The first 10 rows are patterns. Each new row is the sum of 3 different patterns, raised or lowered, with some noise. Before adding, each is slid sideways (what falls off one end comes back at the other) and multiplied by a number that may be negative. Names go in the order of the patterns.
In the rows, zero is written as 128.
Known rows, each followed by the names of its patterns:
[105 103 139 124 139 126 137 108 123 125 130 130 137 157 118 131 133 144
 103 132 128 124 118 138 123 128 142 122 147  97 102  84 124 122 127]	(5)
[134 144 125 114 157 127 143 147 132 136 150 110 120 109 131 130 141 131
 125 105 130 138 143 123 127 122 147 140 123 143 141 135 105 124 136]	(1)
[126 120 122 129 132  92 139 129 131 135 139  92 118 123 133 127 124 117
 159 101 122 108 148 134 112 142 139 126 115 117  94 123 162 126 109]	(2)
[118 108 111 146 154 127 133 149 180 132 121 125 148 130 124 134 136 102
 103 105 134 102  95 127 125 136 143  95 157 140 134 129  94 133 144]	(4)
[131 168 143 165 124  97 124 150 114 114 128 124 159 143 106 154 108 158
 102 130 100 161  95 136 119 129 108  89 141 148 121 113 120 133 141]	(9)
[139 137 169 123  99 148 138 144 107 101 137 171 136 120 123 128 127 115
 130 115 128  75 106 126 128 120 130 116 104 123 154 139 140 115 177]	(8)
[129 149 127 142 129 128 134 135 110 127 163 152 117 123 165 124 124 134
 115 133 133 133 128 123 151 130 129 135 111 144 122 166 106 152 142]	(6)
[112 117 144 115 125 127 110 128 145 130 105 126 107 150 138 108 169 160
 115 129 114 133 126 117 154 115 108 131 118 134 138 113 150 123 134]	(0)
[137 123 112  92 116 142 142 101 105 142 102 137 116 134 130 126 123 181
  97 115 111 116 130 149  75  84 113 127 153 142 108 118 125 131 112]	(3)
[156 151 129 110 165 111 148 131 117  76  97 145 144 113 124 123 136 164
 128 135 138 141 147 118  94 122 148 153 110 142 170 103 142 110 111]	(7)

New rows, each followed by the names of its patterns:
[ 89 131 114 111 128 151 122 151 141 165  97 105 124 128 132  86 156 113
 203 121 102 144 113 171  85 129  96 147  86 161 123 101  92 104 133]	(5) (9) (6)
[140 158 117 152 125 108 107 155  86  96 117 154 147 105  99 150 118 159
  80 125 115 149  97 102 112 143 122  89 113 139 148 105  99 155 163]	(4) (9) (7)
[137 104 135 161 159 127 131 130 114 131 106 129 104 142  66 116 139 143
 107 136 127 101 130 144 183 176 162 180 164 140 183 149  94 166 112]	(5) (4) (8)
[177 129 140 133 163 173 136 123 113 147 129 159  76 138 102  95 117 154
 153 129 103 161 165 117 106 123 138 148 108 170 114 152 142 148 140]	(9) (8) (6)
[132 122 113  72  96 116 118 127 146 115 115 117 123 110 137 131 102  85
 117 117 107 102 101 129  94 131  97 125 147 124 138 144 105  89 110]	(5) (8) (3)
[110 133 115  76  81 127  96  74 137  93 106 112  89 100 130 111  74 125
 102  92 129 108 144  90 103 100 100  81 104  80 111 108 101 101 123]	(2) (3) (7)
[136  82 166 119 136 108 173  74 156 130 158 122  77 142 160 128 110 112
 108 126 164 158 141 153 111  98 142 158  83 144 124 136 146 145  84]	(2) (9) (3)
[157 182 150 140 119 110 142 142 138  88 157 118 140 121 156 108 114 114
 158 143 104 140 170 124 131 104 182 148  83 194 150 128 142 128  93]	(2) (8) (3)
[119 130 146  96  97 109 139 130 123 148 133 114 111 110 100 126 133 126
 118 122  92 119 114 113  86 100 129 153 117  90 134 144 158 119 109]	(2) (9) (7)
[120 109 106  79 148 133 105  91 109 160 129 128 140 134 173  73  54 125
 133 106  74 119 127 128 129 114 142 106 136 102 147  88 147 100 155]	(4) (9) (0)
[ 69 113  95 135 125 104  86  98 127 109  98 125 119  87 130 101 146 127
 122 118 104 119 122 116 124  94  89 112 128  83 100 102  66 119 105]	(8) (6) (0)
[120 137  96 125 111 119 113 139 136 140  64 144 151 130 113 123 128 161
 110 135 107 148 148 117 194 147 140  94 144  85 128 179 122 103 114]	(2) (8) (6)
[105  97 113 127 106 132 147 154 124 133 147  95 131 134  84 139  96  93
 116 121 120 146 106 137 111 129  99 104 115 128 114  78 112 132 130]	(5) (1) (4)
[140 164 147 110 165 189 142 174 170 155 157 156 174 148 167 170 217 157
 148 166 134 173 161 120 136 130 176 167 177 165 151 174 166 141 109]	(5) (6) (3)
[133 144 181 109 157 143 195 148 113 123 172 127 117 170 139 160 139 112
 172 139  96 163 162 142 144 109 128 187 196 135  97 147 131 166 156]	(1) (9) (3)
[151 152 163 135 124 128 152 105 157 147 164 130 171  95 167 142 155 129
 163 183 114 150 148 119 144 124 140 135 111 124 137 121 180 134 124]	(2) (9) (6)
[ 97  71 117  99  95 126 125 101 119  67 138 147 139  94  61 157 103 114
  87 101 130 164 119 171 110 157 110 110  98 171  79  89  98 120 123]	(2) (4) (3)
[ 94 120 160 110 135 127 118 153 145 158 140 170  96 169 191 129  97 107
 121 169  98 123 102 144 186 131 127 155 135 153 110  93 131 138 118]	(2) (4) (7)
[140 133 114 153 125 126 164 150 111 140 181 139 101 161 119 142 188 100
  42 100 159 167 120 118 129 144 205 101 111 132 126 115 115 107 132]	(2) (4) (7)
[ 96 109 116 110  46 106  89 106 103 143 119 104  96 103 101 105 115  64
  90  70 119  60  82 101 134  97  79  89 107  83  64 115  95 126 113]	(2) (9) (7)
[ 76  67 110 173 107  95  92 117  85  65 118 113 109  64  82  93 117 112
 134 111 113  97 110 135 126  86 145 115 110 186 117  67 142 103 144]	(2) (9) (8)
[119 124 126 106 109 146  81 149  65 127 130 152  79 144 112 115 123 162
 154 152  90 174 136 155 167 107 108 130 128 114 104 101 135 175 142]	(2) (9) (8)
[138 107 117 142 137 132 126  86 158 171 115 109 100 139 140 127 128 138
 167 126 117 130 166 129 123 102 131  92  96 115 123  97  81 126 121]	(5) (4) (3)
[126 153 106 109 128  91  90 126 102 147 145 132 120  84 159 143  96 134
  96 103 134 100 110 124 155 144 107 134 102 130 133 164  89 128 138]	(1) (6) (0)
[ 92 128 124 160 135 129 103 153  91 149 129 143 105  88 133 159  60 104
  94  43 123 177  89 112 118 150 139 118  83  80 148 149 127 126 135]	(1) (2) (8)
[ 96 135 160 165 132 150  78 155 109 120 131 143 118 180  91 118 106 143
 130 141 134 137 135 155 150  99 145 185 158 122 113 106 144 127 128]	(2) (9) (7)
[119 136 103 140 166 112 112 134  87 158 138 126 155 164 119 149 119 118
  91  83 156 148 103 118 118 134 154 118 153 108 148 128 119 128 123]	(2) (0) (7)
[ 81 114 121 106  57 102 125 102  84 112 109 118 129 101  94 101 118  89
 135  92 120 112 149 118  99 113  95 119 108 106  88 115 101 119 114]	(5) (6) (7)
[162 161 110 101 121 121 131 107 178 100 128 126 125 130 146 117 163 100
 119  94 124 159 102 134 130 106 109 111 104  97 146  92 145 130  98]	(5) (2) (0)
[109 110 134 124 109 113 159 125 145 132 128 127 125 132 101 127 111 137
 132 126 113 161 104 128 139 141 133 157 104 148 127 130 164 116  95]	(5) (1) (8)
[148  94 157 109 169 130 115 116  64 170 141  88 100 101 142 149 147 155
 136 158 153 104 105 128 127 111  94 148 172 129 118 158 103 158 109]	(9) (6) (3)
[105 138  74 186 169 150 132  99  92 241 158 145 113 156 161 153 164 139
 119 183 116 125 128 135 131 110 122 154 152  99 151 114 138 105 153]	(4) (8) (3)
[121 124 172 134 115 135 101 168 120 144 150 158 121 113 103 110 138 113
  84 134 146 128 107 149 151 111 142 159 136 146 104 160 180 198 137]	(5) (2) (4)
[127  56  47  74  74 111  81 113 143  50 137  94  80 123  92  75  91 105
  88  95  65  96  68  63  95 101  79  66  71 101 109 104  42  86  70]	(8) (6) (7)
[132  88 150 143 127 127 183 108 148 136 146 106 166 189 148 123 106 122
 165 153  96 145 147 133 134 131 163 156 114 129 155 154 143 175  83]	(1) (0) (3)
[141 112 177 183 117 117 147 136 139 122 138 115 170  77 108 138 111 102
 150 130 113 123 150 137 161  89 215 148 168 143 120 120 141 134 155]	(5) (2) (8)
[127 114  63 129 126 141 135 172 133 130 115 165 179 128 127 139 170 127
 139 131 115 157 106 107  87 136 171 117 110 145 139 155  92  94 127]	(5) (4) (0)
[189 112 152 148 167 125 147 154 169 146 142 108 166 176 120 198  95 138
  69 156 119 137  74 134 163 142 160 140 126 169 196 158 113 103 146]	(5) (6) (3)
[152 123 105 133 110  96 147 110 153 121 156 125 127 110 146 147  94 124
  87 122 100 114 126 119 124 143 111  66 144 131  91  92 153 118  89]	(5) (2) (6)
[127 149  89 128 107 106 152 178 142 115 121 149 123 149 125 131 120 121
 136 137 101 126 175 121 111 103 140 131  78 138 153 100 137 120  98]	(8) (3) (7)
[102 110 109 120 132 109  97 125 106 102 126  94 129  99 150  93 118 132
 111 119 114 109 107 125 107 119 117 126 145 133  97 146 163  98 114]	(5) (6) (0)
[146 127 126 134 129 121 167 125 142  76 136 143 116  99 114 147 119 140
 129 144 118 155 143 152 108 133 121 114 129 159  93 122 130 125 158]	(6) (0) (3)
[137 115 105 150 183 141 152 120 132 130 142 118 157  95 161 126 138 156
 107 102 172 163 143 158 133  99 143 150 125 138 157 109 130 163 134]	(1) (2) (3)
[125 143 111 128  83 120 150 121  98 132 130 121 146 114 152 139 128 162
 169 114 125 129 148 115 133 179 108 110 114 107 153 122 113 125 124]	(8) (0) (7)
[152 134 155 147 148 142 132 133 130 103 149 109 126 129 169 139 141 117
 150 169 127 106 148 155 139 120 146 159 141 143 147 175 111 122 131]	(9) (8) (6)
[166  97 136 151 158 127 152 130 131 100 133 114 153 167 132 117 141 192
 147 185 105 122 162 134 169 119 179 148 171 103 184 138 157 157 160]	(5) (1) (9)
[137 146 120 118 153 138 130 139 162 142 157 132 155 176 144 144 127 134
 145 153 115 128 114 151 137 113 154 117 128 112 157 127 146 118 137]	(5) (1) (9)
[151 161 210 187 169 150 224 168 145 201 128 182 196 154 135 174 189 176
 194 139 194 152 251 162 186 151 252 147 190 154 161 173 122 179 172]	(5) (9) (7)
[106 120 117 123 149 125  93 105 136 144 129 123 125 157 129 101  93 127
 129 103 113 131 124 107 109 109 133 140 118 123 147 139 114 146 151]	(1) (2) (4)
[164 163 105  86 128 128 153 123 130 157 132 123 152 153 157 107 124 176
 133 107 169 129 130 119 107 146 120  58 165 164 152 143 105 119 186]	(9) (0) (3)
[ 87 117 126 161 130 131 125 159 174 136  91  62 107 128 122 135 105 151
 110 140 138 170  89 128 114 163 127 118 185  95 129 127 148 111 161]	(5) (2) (3)
[107 142 152 113 110 171 140 142 119 100  80 165  79 108 101  92 145 136
 133 107 102 112 141 104 131 129 156  78  89 149 102  87 149  64  85]	(4) (8) (6)
[177 125 137 127 156 168 138  68 137 199 168  98 124 185 122 110 100  91
 155 177 124  90 162 142 156 111  95  56 100 116 129  85 146 132 115]	(4) (6) (7)
[126 119 174 168 131 125 190 159 116 138 106 141 170 102 152 145 141 164
 123 129 129 153 160 139  87 154 134 122 115 119 163 134 122 127 135]	(4) (6) (0)
[124 154 131 133 163 170 112 165 162 154 105 106 130 147 132 108  97 168
 106 123 154 150 146 149  81 153 128 127 144 113 139 130  97 118 129]	(1) (4) (3)
[123 107 136 126 131 148  88 118 173 139  88 137 147 105 121 111 113 133
 106 168 122 122 152 122 105 165 128 142 113 118  88 142 142 140 133]	(6) (3) (7)
[134 119 128 148 125 106 134 112 173  98 111  95 111 131 119 108 110 136
  77 120 142 135 120 105 110 129  92 127 169 123 134 157 149 118 134]	(5) (8) (0)
[121 132 116 141 127 114 139 100 160 115 160 106 165  93 156 140 116 126
  95 139 127 132 123 123 112 126 140 135 131 136 138  94 134 132 108]	(5) (9) (6)
[164 143 206 178 149 185 137 164 144 185 193 142 159 154 166 156 201 110
 203 190 168 156 152 185 148 159 170 132 152 177 198 164 156 119 210]	(2) (6) (0)
[160 108 129 163 124  86 127 102 130 113 144 126 113 153 171 166 132 110
 139 129  76 188 156 188 136 102 102 158 136  80 145  78 133 153 184]	(5) (8) (7)
[103  54 127 111 135 141  74  75 159 158  76 109  82  84 119 118  98  97
 129  93 111  89 112  72  95  75 128  83  80 123  83 120  86 109  79]	(5) (6) (3)
[ 76 110 123 140 150  98  96 113  85 102 112  56 123  95 107  92 107 102
 146 108  90  77 131 121  52 118 104 129 137  59  60  82  97  56  98]	(5) (9) (7)
[120 139 125 183 113 150 164 122 170 131 118 143 158 129 137 160 111 157
 154 101 109 126 156 133 129 162 125 130 144 123 160 137 147 147 144]	(9) (0) (7)
[100 109 130 102 127 153 125 112 153 144 110 119 108 135 164 143 117 113
 185 110 113 143 150 146 175 123 127 124 152 127 155  73 147 135 191]	(2) (8) (7)
[130 172 136 165 151 183 137 139 128 154 198 165 142 144 187 143 162 164
 140 155 147 146 168 160 151 150 150 172 164 200 157 199 135 195 221]	(5) (6) (3)
[106 177 102 128 113 119 119 109  88 139 130 102  96 129  92 197 141 147
 115  92 137 143 149 113 150 146 123 135 128 164 163 102 110 161 119]	(8) (6) (3)
[ 77 145 114 157 148 103  98  88 142 156 115 111 129 178 155 149 120 140
 138 114  91 104 114 165 145 112 159 139 132 136  89  88 147 138 142]	(5) (0) (7)
[161 133 112  99 134 113 144 110 127 127 138 106 125  97 138 124 157 126
 131 121 129 142 133 131 125 136 155  89 116 140 131 152 115 113 131]	(1) (2) (4)
[149 144 155 153  98 138 120  91 118 147 115 143 156 111 154 146 150  99
 127 104 149 139 153 151 122 121 110 163 104 152 127 140 111 145 143]	(5) (2) (9)
[115 147  48  92  90  93 147 156 114  99 119 112 158 104  75 109  90 124
 124 137 118 105 140 127 178 104 111 140 138  87 181 128 117 107 104]	(8) (6) (3)
